There are 4 nested groupings, the coarsest first. Each group lies inside one group of the grouping before and may be the whole of it. The rows also spread widely along 14 directions, which tell nothing about the answers.
In the rows, 128 means zero.
Known rows, each followed by its group in each grouping:
[ 93 133 109 111 119 174 139 111  97 128 197 102 153 131 128 130 143 116
  87 103 129 115 106  97 132 142  78 137 125 164 141 118 133 138 156 133] : dopu z_841 z_701 nak
[ 29  92 143 143 129 170 176 109 184 141 144 128  85 154 148 159 137 165
 179 172 179 119 137 134 137 139 216 132 106 131 123 122 112  86 184 138] : vom z_458 z_916 vin
[130 100 133 101 158 109 110 134 107 177 109 128 116 143 104 143 125 115
 161 130  97 117 112 100 113 110 120 124 133 121 154 121  74 143 130 144] : dopu z_635 z_319 febo
[ 92 121 146 120 172 119 116 140 133 146 121  96 151 136 114 127 131 141
 143 144  92 127 102 105 119 120 135 129 134 164 141 131 108 136 162 141] : dopu z_544 z_547 fozir
[ 82  91 137  70  89 111  93 142  73 140 191 118 118 170 109 136 132 155
 116 107  85 115  74  54 132  87 146 156 154 101 121 148 127 144 121 101] : vom z_458 z_916 kisa
[ 78 134 132 119 175 132 136 112 141 150 108  84 129 187  99 126 179 104
  95 149 128 154 131 111 116  91 116 152  82 141  99 134  95 138 162 152] : dopu z_635 z_751 Fuzi
[150 139 108 152 131 109 105 115 132 106  89  84 176  93 151 133  93 144
  66 118 125 117 142 107 125 109 116 161 142 175 116 150 123 160 128 133] : vom z_376 z_343 salo
[102 108  89 113 122 119  85 155  88 123 173 107 163 132 131 125 173 154
  82 148  29 109  96  71 183  77 117 155 156 133 111 115 115 158  95 121] : dopu z_841 z_638 Bil
[ 42 114 127 149 156  86 120 186 101 111 163  61 161 175 119 118 128 158
 163 173  28 120 105  56 140  81 147 152 135 175 123 150  99 154 113 114] : dopu z_635 z_477 Zetu
[110  99 111 121 144 141 118 161 141 128 160 125 116 130 126 154 140 131
 144 140  99 100 119  98 169 132 127 124 131 113 144 124  89 140 135 138] : dopu z_841 z_701 Tugi
[112  95 109 129 120 109  93 146 115 140 142 167 117 127 135 162 103 167
 134  99 121 119 142 109 133 101 153 150 137 101 132 139 117 149 123 119] : vom z_376 z_343 salo
[ 97 117 117 116 119 136 108 180 110 162 167 129 142 102 133 158 124 178
 139 110  83 124 101 118 142 138 145 126 139 116 129 142 126 149 141 125] : dopu z_635 z_751 Fuzi
[139  73 203 119 125  77 142 125 160 114 125 109  94 106 120 162 122 101
 112 110 225 115 131 140 112 152 171 152 137  81 133 134 110 118 163 133] : dopu z_635 z_477 Zetu
[127  90 128 146 146 124 157 105 109 142 141 155 107 143 153 159 133  85
 119 110 155 115 156 135 135 108 114 145 114 112 151 105 100 131 109 142] : dopu z_841 z_638 Bil
[102 115 153 162 169 112 103 107  73 124 108 122 156 149 145 137  24 114
 120 122 156 124 164  93  81  76 102 105 108 186 141 179 192 143 111 116] : dopu z_841 z_638 Bil
[ 87  72 213 133 168  61 174 181 131 135 141 158 111 134 169 181 141 110
 144 107 102 118 107 161 118 119 189 136 156  95 156  97 109 125 126 116] : vom z_458 z_916 vin
[110 127  98  89 130 166 106  56  73 150 134  75 153 136 129 108 136 118
  61 115 112 112  77  68 136  95  81 155 138 173 122 113 129 144 134 146] : dopu z_635 z_751 Fuzi
[127 115 146 114 146 138 115 130 190 115 107 110 129  78 143 163 145 153
  67 121 154 111 107 145 154 150 159 145 146 117 112 112 131 129 177 140] : vom z_376 z_343 salo
[129  98 170 110  49 171 145  86 105 103 166  44 119 109 198 146  72 131
  48 150 149  76  93  72 156 123 149 133 154 149  89 153 207 121  85 114] : vom z_376 z_343 salo
[159 155 120 119 109 202 177 125  80 173 150  79 142 137 181 153 101  80
  65 116  91 121 109 114 130 135  57  98 107 162 119 153 144 149  80 145] : dopu z_841 z_701 nak
[156 116 129 178 163 130 127 177 148 116 101 137 140  72 193 180  47 136
 127 130 106  88 164 142 146 143 122  94 129 143 149 138 158 156  93 128] : vom z_376 z_343 salo
[ 97  88 107 129 172 133  40 200 119 116 159 181 120  95 128 168  85 165
 123 124 105  99 147 106 172 114 112  83 119  88 133 141 203 161 117 105] : dopu z_635 z_477 Zetu
[ 91 116 163 140 119 122 182 138 118 165 157 136 142 166 130 143 178  92
 133 172 128 151 170 156  99 118 146 102 101 150 132 111 134 105 138 143] : dopu z_841 z_701 nak
[103  96  99 106  88 134  99 136 132 122 170 102 124 156  98 117 161 146
 152 203  80  87 142  59 167 110 142 131 130 139 134 110 107 130 123 127] : vom z_376 z_343 salo
[128  96 129 133  68 122 141 142 131 115 161  99 137 113 148 131 137 123
 128 189 121  92 155 101 150 137 152 124 134 142 135 122 130 124 110 121] : vom z_458 z_916 vin
[146 109 131 146 135 109  90 153 185 108 103 103 144  38 122 154  77 178
 139 125 184  99 141 130 133 180 166 136 144 129 141 158 112 140 188 138] : dopu z_635 z_751 Fuzi
[112  98  80 133 113  93  90 111  86 118 143 146 168  99 141 122 119 160
 112 101 103 106 125  91 136  95 130 172 169 153 153 108 106 151 127 118] : vom z_458 z_916 vin
[125 122 146 128 121 115 167 162 111 171 160 130 151 111 146 153 149 125
 143 103  99 138 115 156 110 154 132 133 136 138 159 114  97 134 141 140] : dopu z_544 z_547 fozir
[136 110 189 131  56  85 192 117 149 110 159  64 123 145 128 140 157  95
 105 141 191 126 155 126 101 147 169 180 123 127 121 137  91 119 145 129] : vom z_376 z_343 salo

New rows. What belongs after each?
[ 94 123 142 133  30 151 178  89  88 143 191 110 177  89 188 133 148 154
  78 142 133 125 128 141 118 138 164 137 157 187 121  93 191  99 129 124] : vom z_376 z_343 salo
[134 111 136 145 143 134 153 115 140 147 110 107 125 110 136 142 100 103
 158 156 157 106 151 130 117 153 127 110 118 159 164 120 106 121 140 151] : dopu z_635 z_477 Zetu
[ 76  77 195 115 183 116 138 100 117 115 162 150  96 173 114 147 103  74
 163 122 171  91 142 105  95 122 110 106 115 143 194  84 158 113 159 122] : vom z_376 z_343 salo
[116 100 195 132 155 116 187  96 141 126 115 112  98 151 173 171 134  78
  78 101 174 124 124 147 115 115 141 157 121 117 123 107 123 123 130 139] : vom z_376 z_343 salo
[127 108 125 125 140 108  91 121 166 113  88  66 147 110  98 116 148 133
 107 193 132 106 139  91 145 120 142 141 132 149 112 132 103 135 152 146] : dopu z_635 z_319 febo
[142 113 166 100 135 156 142 176 175 137 155  94  97 141 113 157 166  84
 112 163 136 113 138 132 151 168 110  96  85  92 125 132 129 134 144 141] : dopu z_544 z_547 fozir
[116 153 135 112 151 118 120 126  79 147 121  78 187 158 122 119 140 106
  53 114  77 151 104  97  98  83  83 139 128 181 108 151 128 158 126 137] : dopu z_841 z_701 nak
[ 95 131 122 104 124 141  99  89  77 128 145  59 178 106 124 109  93 151
  89 102 113 108  65  63 111 120  97 159 162 196 134 139 134 147 156 125] : dopu z_635 z_319 febo
[ 33 112  84 181 217 132 148 109  81 130 138 136 145 161 174 145 106 132
 144  95  78 120 121 104 140  67 102 162 117 174 150 101 106 155 115 138] : dopu z_635 z_751 Fuzi
[110  85 138  94  91  70  62 114  76 127 159 119 143 118  85 121 104 162
 124  93 156 119 112  66 102 103 149 172 161 120 136 154 120 144 158 113] : dopu z_635 z_751 Fuzi
[ 95 118 128 102 170 224 155  63 135 122 145  40 107 137 161 130  97 103
 106 138 132  72  58  68 167 149  83 125 125 181 142 112 126 124 146 153] : dopu z_544 z_547 fozir
[ 96 134 193 102 108 137 145 183 156 176 114  78 119 169 120 151 112 150
 153 195  96 144 117 116  95 129 193  86 106 136  97 192 137 118 144 122] : vom z_458 z_916 vin
[102 121 183 119  91 158 155 148 166 134 146  83 119 130 131 149 103 130
 142 191 167 109 145 121 111 169 168  84 104 144 125 163 169 103 159 125] : vom z_458 z_916 kisa
[114  96 112 100  44 168 161 103 131 168 168 127  97 133 155 149 174 143
 110 153 145 122 125 122 155 129 178 144 128  96 103 117 108 107 123 135] : vom z_458 z_916 vin
[ 82 121 132 147 154 156 184  90 133 164 118 104 119 122 155 151  91 139
 173 114 160 123 106 133 105 151 156 142 129 170 155 126  78 113 168 156] : dopu z_635 z_477 Zetu
[126 121  99 109 108 180 125 145 124 176 160 135 133  90 151 155 136 163
 128 117  98 116 102 132 156 158 129 114 137 126 136 118 122 132 137 144] : dopu z_544 z_547 fozir
[115  94 137 159 134  94 153 165 151 137 143 150 138 110 142 159 159 127
 154 157 117 118 164 155 141 137 168 128 137 125 148 102  87 120 138 144] : dopu z_841 z_701 nak
[ 81  84 146 131 131 112 159 118  84 154 149 111 108 166 157 150 124 118
 143 127 100 117 104  95 130  86 147 153 137 124 125 121 101 134  97 131] : dopu z_635 z_319 febo
[108 105 136  71 124 190 127  79 111 212 109 135  97 127 157 162 131 166
 101 122 116 129  49 120 143 105 176 124 155 110 100 126 119 105 139 153] : dopu z_841 z_638 Bil
[ 79  95  57 105 155 141  85 149 100 193 149 201 112 180 102 146 190 157
 161 146  41 137 134 100 166  63 136 124 123  94 128 100  73 139 116 146] : dopu z_841 z_701 nak
[111 101 151 126 148  82 120 160 146 160 122 170 132 118 109 154 188 124
 114 131 146 158 160 175 116 121 161 127 116  93 127 103 121 124 159 138] : dopu z_635 z_477 Zetu
[184 102 163  86  88  96 135 172 123 111 186  68 119 120 120 145 176  78
  64  98 118 106  98 101 156 154  94 168 139  76 127 133  86 165 110 125] : dopu z_544 z_547 fozir
[120 112 128 135 155 124 133 107  76 160 108 124 137 158 156 146  93 108
 103 118 105 128 128 102 113  72 114 128 130 151 123 148 121 142  95 139] : dopu z_841 z_701 nak
[101 129 120 159  37 140 150 144 126  97 201  56 168  56 163 141  80 194
 114 114 170 110 119 107 134 186 165 164 150 166 114 177 143 135 155 113] : dopu z_635 z_477 Zetu
[113  72 172  76 178 153 112  78 160 149 105 113  99 115 117 131 151 109
 139 182 139  78  85 107 157 137 151  97 155 137 160  62 129  91 171 161] : dopu z_544 z_547 fozir
[ 80 120 177 118 165 143 178  90  98 191 117 118 141 126 148 144 104 121
 167 114 127 130  84 142  75 138 150 114 144 186 174 101 116 105 171 154] : dopu z_635 z_751 Fuzi
[167 115 117 128  78 114  86 153  92 145 143 137 162  77 142 145 117 135
  64 119 137 130 166 131 126 123 109 115 122 115 110 151 184 155 103 121] : dopu z_635 z_751 Fuzi
[105  89 173  97  89  91 128 222 161 145 186 148  87 163  94 172 176 147
 165 149 105 128 147 127 136 139 189 127 116  51 123 140 100 133 142 113] : vom z_376 z_343 salo
[118 101 168 120 149 137 148 111 123 115 158 102 119 104 142 149 100  91
 114 100 176  95 108 119 124 164 103 125 132 141 165 109 140 128 154 132] : dopu z_635 z_477 Zetu
[137  80 118 110 142 131  95 113 112 117 143 131 134  79 152 146 116 132
  96 123 111  73  99  94 173 123 124 128 176 130 149  94 128 135 122 136] : dopu z_841 z_701 nak
[ 31 153 138 128 136 158 132 117 105 142 160  95 171 156 133 130 106 178
 118 121 103 144 100 101  91 110 139 134 124 205 121 146 169 128 177 119] : vom z_376 z_343 salo
[ 77  85 169  81 161 129 113  58 114 160  96 126 103 204 111 122 171  99
  94 188 118 125 117  90 120  45 153 118 123 143 111  84 154 100 132 144] : vom z_376 z_343 salo
[124 117  94 128 107 157 119 120 110 140 165 130 143 128 137 133 159 112
  83 129 134 128 159 122 146 120  88 131  99 131 122 119 151 140 120 138] : dopu z_544 z_547 fozir
[148 124 199 119 175 114 183 163 166 195  84 135 101 106 136 194 118 105
 151  78 163 148 107 195  76 181 154 118 122  94 155 135  64 132 175 157] : dopu z_635 z_319 febo
[ 97  89 101 149 160 106 117 106 148 139  99 139 103 129 121 150 109 156
 165 114 169 124 143 113 133 108 167 169 129 113 135 135  58 132 156 147] : dopu z_635 z_477 Zetu
[110 115 177 128 160 121 134 192 158 148 141 138 125 128 119 169 138 124
 138 147 122 131 141 153 121 147 146  93 109 111 139 139 134 128 155 131] : dopu z_841 z_638 Bil
[ 75 136 113 107  87 191 146  88  97 145 167  62 156 166 146 108 154 132
  99 201  64 107 108  69 146 101 117 117 124 206 113 107 163 116 112 134] : vom z_376 z_343 salo
[137 110 116 142 110 128 125 160 136 141 153 138 131 104 122 149 131 118
 140 150 151 119 180 139 131 156 120 103 103 124 149 127 133 134 132 134] : dopu z_635 z_477 Zetu
[ 82 127 110 170 111  55 115 159 131  65 172  60 225  89 100 100 137 179
 139 144 102 114 134  85 120 136 155 189 173 213 149 141  72 147 185 120] : dopu z_841 z_701 nak
[151 112 135 110  84 114 134 141 117 137 166 103 134 121 117 139 178  96
  77 127 144 127 145 124 133 139 107 148 112 102 121 123 118 145 127 134] : dopu z_635 z_751 Fuzi
[153  88 130 128 145 100 135 130 135 139  97  97  81 201 108 142 169  48
 110 181 129 121 182  93 144  73 102 143  75  79 101 138  72 153  75 149] : dopu z_635 z_319 febo
